The rows come from 4 hidden closed curves, with some noise, and rows from the same curve form a group. Each curve winds through 8 dimensions. The rows are also pushed far along 6 directions, which tell nothing about the answers.
In the rows, 128 means zero.
Some rows, each with its group after it:
[156  99 160 132 137 133 122 147 101 115 130 114 135 134 120 186 111 134
 117  73 149 149 114 156 129 111 115 124]  V
[107  29  72 137 120 120 118 104 137  97 127 106 125 145 156  95 123 102
  96 135 132 131  78 147 134 166 115 183]  N
[ 71  53  45 178 134 116 112 151 115 103 108 129 140 130 184  60 180  78
 127 128  99 140  82 146 134 152 121 155]  N
[142 114 211 122 187 123 141 151  83 120  86 115 153 134 117 168 105  89
  92 129 152 150  86  88  86 168 124 105]  F
[ 78 202 139  98 168 150 112 132  79  78 108 183 182 121 117 146 160 111
 138 129 115 122 125  91 103 109 125 127]  F
[154  26  65 144 100 111 119 100 163 133 136  84 102 138 136 108 110 116
 123 143 127 103  94 129 145 119 113 145]  V
[131 139 170  93 147 141 103  55  78 106 117 114 121 147  93 188 108 106
 142 189 152 124  83  82  75 169 100 102]  N
[107  92  44 167  65 108 116  86 161 152 144  90  77 164 159  56 149 139
 147 196  99  98 140 166 136 120 121 164]  J
[126 144 138 161 115 141 133 119 113 144 125  90  90  68 101 103  90 167
 147 108 111 148 142 111 166 155  68 140]  J
[160 194 143  89  92 154 127 116 112 116 150 175 176 143 129 130 137 162
  90  78 137 115 175 149 130  68 145 149]  J
[135  76 102 117 131 132 128 145 176 130 126 108 137 143 156  98 114 130
  98  92 139  99 123 166 152 119 133 140]  N
[137 136 134 138  78 139 139 106  79 102 139 153 163 153 141 126 168 147
 100  93 108 147 116 117 117  94 136 161]  V
[163 112 132 145 128 141 127 107 149 182 132  70  35  63  76 130  56 154
 184 147 134 145 118  99 162 206  77  77]  F
[115 188 135  79 168 130 135 112 132 116 120 186 148 161 121 162 152  93
 133 205 140  96 121 101  75 159 153  79]  J
[ 89  61 117 192  92 126 129 116  45  62 115 121 157  96 141  89 165 112
 114  61  89 199  83  75 141 113 107 220]  V
[ 72 192 128 135 126 154 112 139  84 116 115 151 139  91 115  98 163 134
 175 108  89 153 135  72 133  96 140 131]  J
[101 137 107 124 130 121  99  86 129 112 127 134 118 175 148 122 164 107
 158 177 134 102 129 152  98 135 131 122]  F
[ 95 131 125 119 173 137 133 186 117 105 103 142 166 134 143 140 142 112
 113  76 127 113 127 152 136  93 132 118]  J
[138 186 124 116 113 135 144 147 152 162 140 173 143 111 133 133 161 139
 166 108 119 110 186 129 138 100 160  72]  J
[134  91  91 131  68 124 150  62 173 162 147  94  69  96 110  94 101 151
 176 162 117 118 156  92 156 174 114 138]  F
[ 93 102 120 135 151 128 137 103 124 148  99  76  51 119  99 115 114 116
 198 183 123 125  99  66 132 194 122  92]  N
[103 113  90 108 135 121 130 127 177 106 138 146 131 149 144 114 141 120
 123 140 132 108 126 144 132 125 150 150]  J
[107 147 164 179 148 140 135 153 126 169  99  77  68  92 123  89 131 150
 186 113  97 147 106  92 147 163 103  70]  N
[124 165 151 142 153 142 135 143  94 151  98 121 110  95  97 112 110 126
 144 160 104 144 103  65 118 165 107  93]  F
[152 204 115 101  85 133 125  94 179 173 169 158 120 138 126 137 142 167
 158 189 117  92 173 148 123 114 144  85]  N
[ 84 101 119 165 193 135 141 206 113 115  96 130 125  91 145 106 147 102
 125  78 110 167  63 121 156 177 120 101]  J
[125 153 149 107 202 114 126 189 191 130 114 152 155 135 142 125 116 111
  99 158 139 104 126 144 116 129 146 110]  N
[117 108 140 162  50 143 137  82  47 127 136 103 109 111 121 120 145 148
 151  76 112 188 140 104 136 134 125 167]  F
[145 157 122 121 149 111 133 152 216 159 137 119  98 149 132  98 102 155
 119 172 129  83 146 162 138 118 131 112]  J
[125  50 157 109 187  95 136 165 153  90 127 127 161 151 137 203 112  78
  76 133 161 150  67 138 103 135 157 142]  F
[ 88 145 105 103 154 116 115 124 146  77 132 168 167 195 158 152 179 105
 116 159 132  87 117 163  95  86 151 137]  F
[131 156 182 139 150 124 133 122  53  89 104 160 176 144 132 157 157 102
 101 118 133 146 115 108  85 136 112 130]  V
[174  70 133 134  97 123 142 119 164 155 145  58  82 129 117 119  68 169
  96  93 147 125 127 159 171 126 113 156]  V
[ 47 133  91 122 164 141 118 184  72  77  99 164 179 174 169  87 193  98
  91 101 108 137  89 139 127  97 182 172]  N
[106 176 131 154 180 150 141 218 135 145 111 129 103  67 111  88 115 167
 137  78  97 153 114 117 190 141 112 106]  N
[113 114 131 116 156 135 152 180 160 133 119 134 151 128 153 115 137 131
 106  78 128 125 115 139 150 128 159 113]  F
[140  81 152 127 163 106 108 105  78  86 106 127 160 142 124 186 115  65
 108 153 162 131 108 121  80 140 101 142]  V
[144  97 176 151 149 116 115 113 101 104 116  94  96 135 111 137 112 111
 127 125 144 166  74  95 110 148 120 135]  J
[140  70 114 146  44 130 148  52  80 140 138  91 100 128 122 133 130 133
 153 111 127 146 141 108 130 155 116 146]  N
[ 91  79  73 171 103 126 119 136  80  88 127 137 151 109 146  77 148 112
  89 127  88 176  73 109 136 132 114 210]  V
[ 74 102 133 165 145 123 133 116 118 121 107  76  73 117 123 108 125 129
 163 141 115 148  97 108 139 174  97 140]  J
[143  89 148  82 123 119 129  57 127 119 138 113 121 128 101 194  86 104
 133 166 176 122 139 115 106 176 121 132]  V
[154 188 178 123 129 119 136 110 138 147 125 127 126 113 105 131 106 146
 140 151 133 110 184 101 118 116 114 118]  V
[120 150 128 168  71 136 132  99 111 157 138 107  86  74 111  84 126 161
 190 112 100 163 179  97 154 143 108 143]  F
[128 191 149 100 128 121 150  92 141 111 134 176 127 163 117 143 148 129
 138 168 139 106 163 110  93 140 147 121]  J
[169 166 115 101  75 132 116  93 167 148 163 154 131 145 128 110 139 152
 135 142 130 105 168 134 125  81 167 126]  J
[ 91 101  55 144 112 109 140  95 164 115 130 133 112 155 158  85 170 116
 151 176 106  87 127 137 130 145 118 143]  F
[ 94 150 110 110 169 126 108 150 178 149 124 117  98 142 121 117 130 124
 154 209 115 112  86 110 119 132 162  94]  N
[120  83 173 128 219 116 102 160  97  68  96 117 152 106 106 198  91  74
 113 106 159 152  78 110 109 131  91 135]  F
[133 116 117 133  67 139 144 139  99 131 147 126 148 148 151 127 161 158
 113  38 124 139 164 172 159  65 164 158]  N
[ 76 176 111 151 129 164 115 132  49 114 105 148 125 121 125 101 184 130
 171 129  79 152  83  79 118 136 119 101]  V
[144  66 135 113 149 114 137 162 178 153 129  88 111 165 141 153 112 119
 109 132 151 117  91 156 130 124 171  98]  N
[118 124 135 103 112 138 140 126 112  87 141 155 174 120 124 156 128 137
  99  59 138 146 156 136 142  95 139 181]  J
[106 185 177 112 132 146 124 117  70  84 115 162 181 122 123 157 156 129
 142  63 134 131 175 113 116  86 120 143]  F
[163 110 156 104 145 104 126 132 144 130 138 138 157 154 129 185 117  96
  92 164 159 125 119 142  90 117 153 117]  J
[ 63 108  89 143 142 125  89 134  77  59 109 159 186 162 175 103 197  77
 120 118 114 135 108 148 100  88 139 182]  V
[159 129 160 122  61 117 152  87 127 132 160 127 142 145 130 148 134 156
 113 105 136 140 175 135 124  97 150 167]  V
[153 171  90  72  94 139 112 115 177 146 166 166 154 161 138 139 122 155
 108 148 147  78 195 202 128  83 152 134]  V
[131  79 110 159 129 126 140 217 163 169 139  84 101  94 141 114  95 156
 108  52 129 163 133 197 194 115 139 134]  V
[122  79 109 154 151 121 136 193 159 128 116 119 145 146 181  85 148 122
  90  62 129 122 118 192 158 121 139 133]  F
[136 117 127 102 112 103 114  66  97  83 149 153 153 174 120 170 122 105
  83 202 152 132 119 134  79 132 132 194]  N
[108 177 117 110 101 164 130 112  70 127 126 155 142  90 102 139 144 145
 166  97 109 137 156  88 142 116 129 117]  N
[111 120 174 124 153 131 133 138  49  75 116 167 186 107 126 203 149  85
 116  72 148 183 115 113 103 142 127 136]  F
[138 180 161 109 110 139 134  89  98 114 128 156 152 169 129 141 162 140
 121 148 121 116 118  99  91 116 140 117]  V

New rows, each followed by its group:
[104 132  76 139 100 141 131 149 109 101 143 161 157 113 148  91 155 152
 106  64 107 146 150 162 173 105 130 188]  N
[129 188 125 103 137 147 134 165 139 153 134 171 157  95 129 141 132 141
 141  93 132 114 190 157 150 121 133  89]  V
[114 159 169  89 209 135 137 200 164 112 112 150 160 125 122 161 111 124
 102  93 145 117 117 134 132 113 149 103]  J
[115  77 111 165 125 125 127 167 141 157 125  85  87 113 135  90 117 131
 128 133 107 169  75 119 148 147 145 133]  F
[ 84 193 164 106 130 144 143  91  17  91 100 167 153 145 100 138 156 114
 128 153 121 151 133  59  86 154 141 156]  N
[140 116 108 124 104 122 122 138 136 116 155 153 161 167 167 148 159 126
  97  91 145 124 149 210 127  93 153 142]  F
[128 130 128  96  96 147 120 100  48  86 123 155 190 152 125 149 137 119
  89  86 140 125 148 126 109  85 133 179]  N
[123 108  97 105  97 117 118  97 110  86 152 173 184 200 173 136 161 110
  54 143 148 124 128 202  97 128 151 194]  V
[186 172 160 100  37 124 132  35 119 152 173 137 129 156 115 161 126 163
 128 158 145 115 197 137 100 105 141 140]  J
[107 175 133  86 166 132 117 130 131 136 101 154 157 203 154 106 161  98
 103 218 127  80  98 116  69 131 174  91]  F
[156 230 192 101 120 150 131 109  58 115 130 176 176 103  88 186 124 150
 130  96 139 128 200 107 112  90 107 122]  N
[117  35  94 136 151 113 145 191 193 137 119  85 125 139 157 105 121 122
 103  90 123 115  85 147 164  99 159 134]  F
[156 179 160 114 155 132 141 184 157 163 116 152 163 124 132 122 117 139
  99 120 127 105 154 139 123 105 138  89]  N
[125 205 124 101 103 137 131 113 114 121 151 181 156 139 120 130 147 153
 116 149 120 120 171 134 123 105 145 151]  N
[161 206 153 109 131 146 151 164 128 136 129 188 191 129 147 133 158 153
 101  62 126  97 185 156 137  86 136  95]  V
[106 202 125 130  75 154 144 144  93 157 149 158 136 102 130 119 158 172
 153  79 104 157 197 149 156 106 150 126]  V
[131 211 145 129 115 153 123 140 115 171 134 136  98  75  86 127 115 166
 183 133 103 143 157  91 142 120 120  83]  F
[111 170 163 115 126 146 114 119  79 101 125 134 150 118 109 155 139 143
 148  82 129 143 153 112 131  86 129 141]  N
[121 101 112 115 101 130 105  90 129 107 145 140 164 169 175 144 173 110
 119 119 137 115 118 176 108 113 142 128]  N
[ 80 151 124 108 108 130 143  74 121 113 130 151 129 157 139 115 173 123
 150 178 114 124 121  93 101 165 158 135]  F
[143 116 162 186 141 125 162 180 112 152 110  99  98  67 113 113 102 149
 130  70 113 174 128 114 166 163  91 121]  N
[161 164 161 114 107 125 130  66  89 120 131 137 132 142  99 177 118 131
 140 152 147 107 172 116  94 122  95 121]  F
[140 130 174  92 180 137 104 123  92 105 100 130 160 140 113 170 101  91
 106 138 161 119 104 110  88 135 118 112]  F
[166 208 215 106 165 127 155 178 130 159 125 139 134 105  84 179  93 159
 134 110 144 130 181 110 131  98 142  89]  N
[142  99 119 111 104 126 114  99 163 145 143 113 113 134 135 123 114 124
 140 139 148 121 148 148 128 138 145 134]  F
[126  32 109 123 170  89  94 134 176 105 125 108 139 159 156 146 113  64
 108 174 162 117  95 162 100 131 143 152]  F
[ 95 115  76 157 119 136 124 166 157 117 140 138 126  99 158  78 152 147
 139  61 108 142 142 173 183 116 122 155]  F
[160 118 115 104  27 130 134  23 121 134 165 106 110 162 121 124 112 166
 112 138 144 109 180 147 128 117 126 187]  V
[184  55 164 115 150 105 121 118 164 114 147 113 133 110 118 183  70 104
  86 124 177 153  99 139 125 163 118 146]  J
[141 137 157  84 206 125 121 140 141 132  94 122 127 137  94 162  78  95
 121 193 160  89 105  90  94 154 123  85]  N
[ 90  75 137 139 125 114 107 107  85  77 122 138 176 132 152 154 161  76
 125 123 130 166 101 112  89 124 137 173]  N
[137 175 165 132 152 146 114 178  91 120 118 145 156 108 112 154 124 146
 123  80 118 146 132 124 129  76 118 119]  V
[112  86 100 136  76 130 124  95  80 114 127 111 137 157 138  97 142 126
  99 135 111 145  99 113 115 112 141 186]  F
[105 150 149 122 131 128 133 135  82  66 131 164 186 146 132 174 160 129
 103  73 128 137 138 139 117  66 128 169]  F
[116 153 154 119 167 118 103  84 114 123 106 100  84 124  75 139  86 110
 167 240 131 121 104  53  86 160 100 126]  N
[123 149 106 130  90 143 120 117 112 117 151 171 173  87 139 135 157 135
 142  87 112 144 165 135 141 102 119 142]  N
[138  85 121 144 103 109 107  81 123  89 142 115 128 147 138 115 118 121
 100 126 144 139 125 148 121 123 107 199]  J
[ 97 124 101 132 105 139 102 140 106 116 135 139 162 143 156 124 178 122
 134 105 109 136 117 146 126  71 157 136]  N
[131 119 142 112 131 125 104  95 131 135 129 100 113 143 114 165 121 118
 160 168 140 116 113 112 104 118 131 100]  N
[130 128 111 134  91 142 142 132 148 138 151 129 113 123 141  91 140 165
 116  83 116 147 125 146 163 131 145 143]  J
[134 165 172 116 100 119 123  72 102  91 135 152 169 155 132 141 153 130
 125 126 137 117 173 118  95  86 130 171]  V
[133 153 153 168  88 134 147 102  77 154 133 112  81  74  86 123 122 148
 177 135  98 182 131  57 133 159 108 118]  J
[124  79 123  94  99 109 132  65 122  87 143 155 176 152 140 164 136  90
 105 153 151 128 140 118  91 142 148 181]  F
[128  85 163 105 124 119 134  98  81  75 122 154 198 126 129 176 126  86
  87 101 155 157 132 103  93 132 133 185]  F
[127 184 125 133  65 138 120  58  96 127 153 153 121 102 109 139 147 149
 194 126 122 133 212 120 126 116 104 138]  F
[122 197 135 112  92 142 129 124 151 145 150 150 135 141 139 118 154 175
 152 100 123 111 202 168 143  86 154 126]  V
[104 145  89 149 117 108 122 102 167 152 137 127  84 133 134  74 139 126
 157 233 104 118 130 121 118 168 127 133]  V
[128  99 160 105 206 124 112 178 148 108 111 115 162 103 121 172  80 103
  86 116 157 132  91 141 130 134 111 127]  J
[117 117 107 129 157 113 115 131 169 149 112  98  92 152 122  92 109 116
 131 226 114  99  84 100 109 138 132 118]  F
[176  75 103 117 118  99 134 120 222 132 158  93 105 167 133 151  86 155
 100 129 157  70 146 198 149  84 116 147]  F
[115 167 149 138 153 128 134 163  87  98 104 162 150 148 131 125 162 113
 121  96 121 135 124 113 108  91 144 125]  J
[122 187 113  92  73 131 146  85 159 148 165 165 129 150 122 148 160 158
 162 167 118 101 179 125 118 100 169 110]  F
[170 169 162  65 139 132 143 106 182 151 137 137 134 115  84 193  83 148
 153 149 155  74 183  99 122 104 128  81]  F
[102 149  70 129  89 142 137  98 114 157 130 131  90 146 125  80 152 143
 154 193  95 114 115 105 131 157 143 117]  N
[146 158  75 138 101 122 119 104 201 149 144 143 109 145 144  67 151 156
 161 180  98  65 155 134 136 102 116 113]  V
[163 120 166  93 154 118 159 166 167 106 135 143 160 155 128 180  99 139
  72  56 170 106 160 175 137  88 143 141]  J
[ 99 134  88 170  69 133 144 132 108 118 134 130 113 127 145  69 172 157
 151  58  93 138 169 138 163  73 136 171]  J
[ 89 121  72 141 132 131 120 169 107  87 134 166 166 135 159  91 163 124
  83  96 109 151 112 164 151 110 141 192]  N
[136 119 152 129 166 114 122 128 133 125 103 110 131 119 115 129 110 102
 128 164 132 110 105  81 110 127 115 114]  V
[187  83 178 107 130 108 129  83 163 123 135  81 107 127  98 196  61 136
 139 104 183  99 173 142 130 117  93 131]  F
[ 98 184 155 117 216 131  92 191 158 126 106 139 144 145 143 133 153 113
 142 153 125 103  95 145 111  99 144  69]  N
[105  99 115 140 126 121 106 155  99 109 127 125 167 174 172 114 163 107
  70 134 121 147  74 166 107  97 161 162]  J
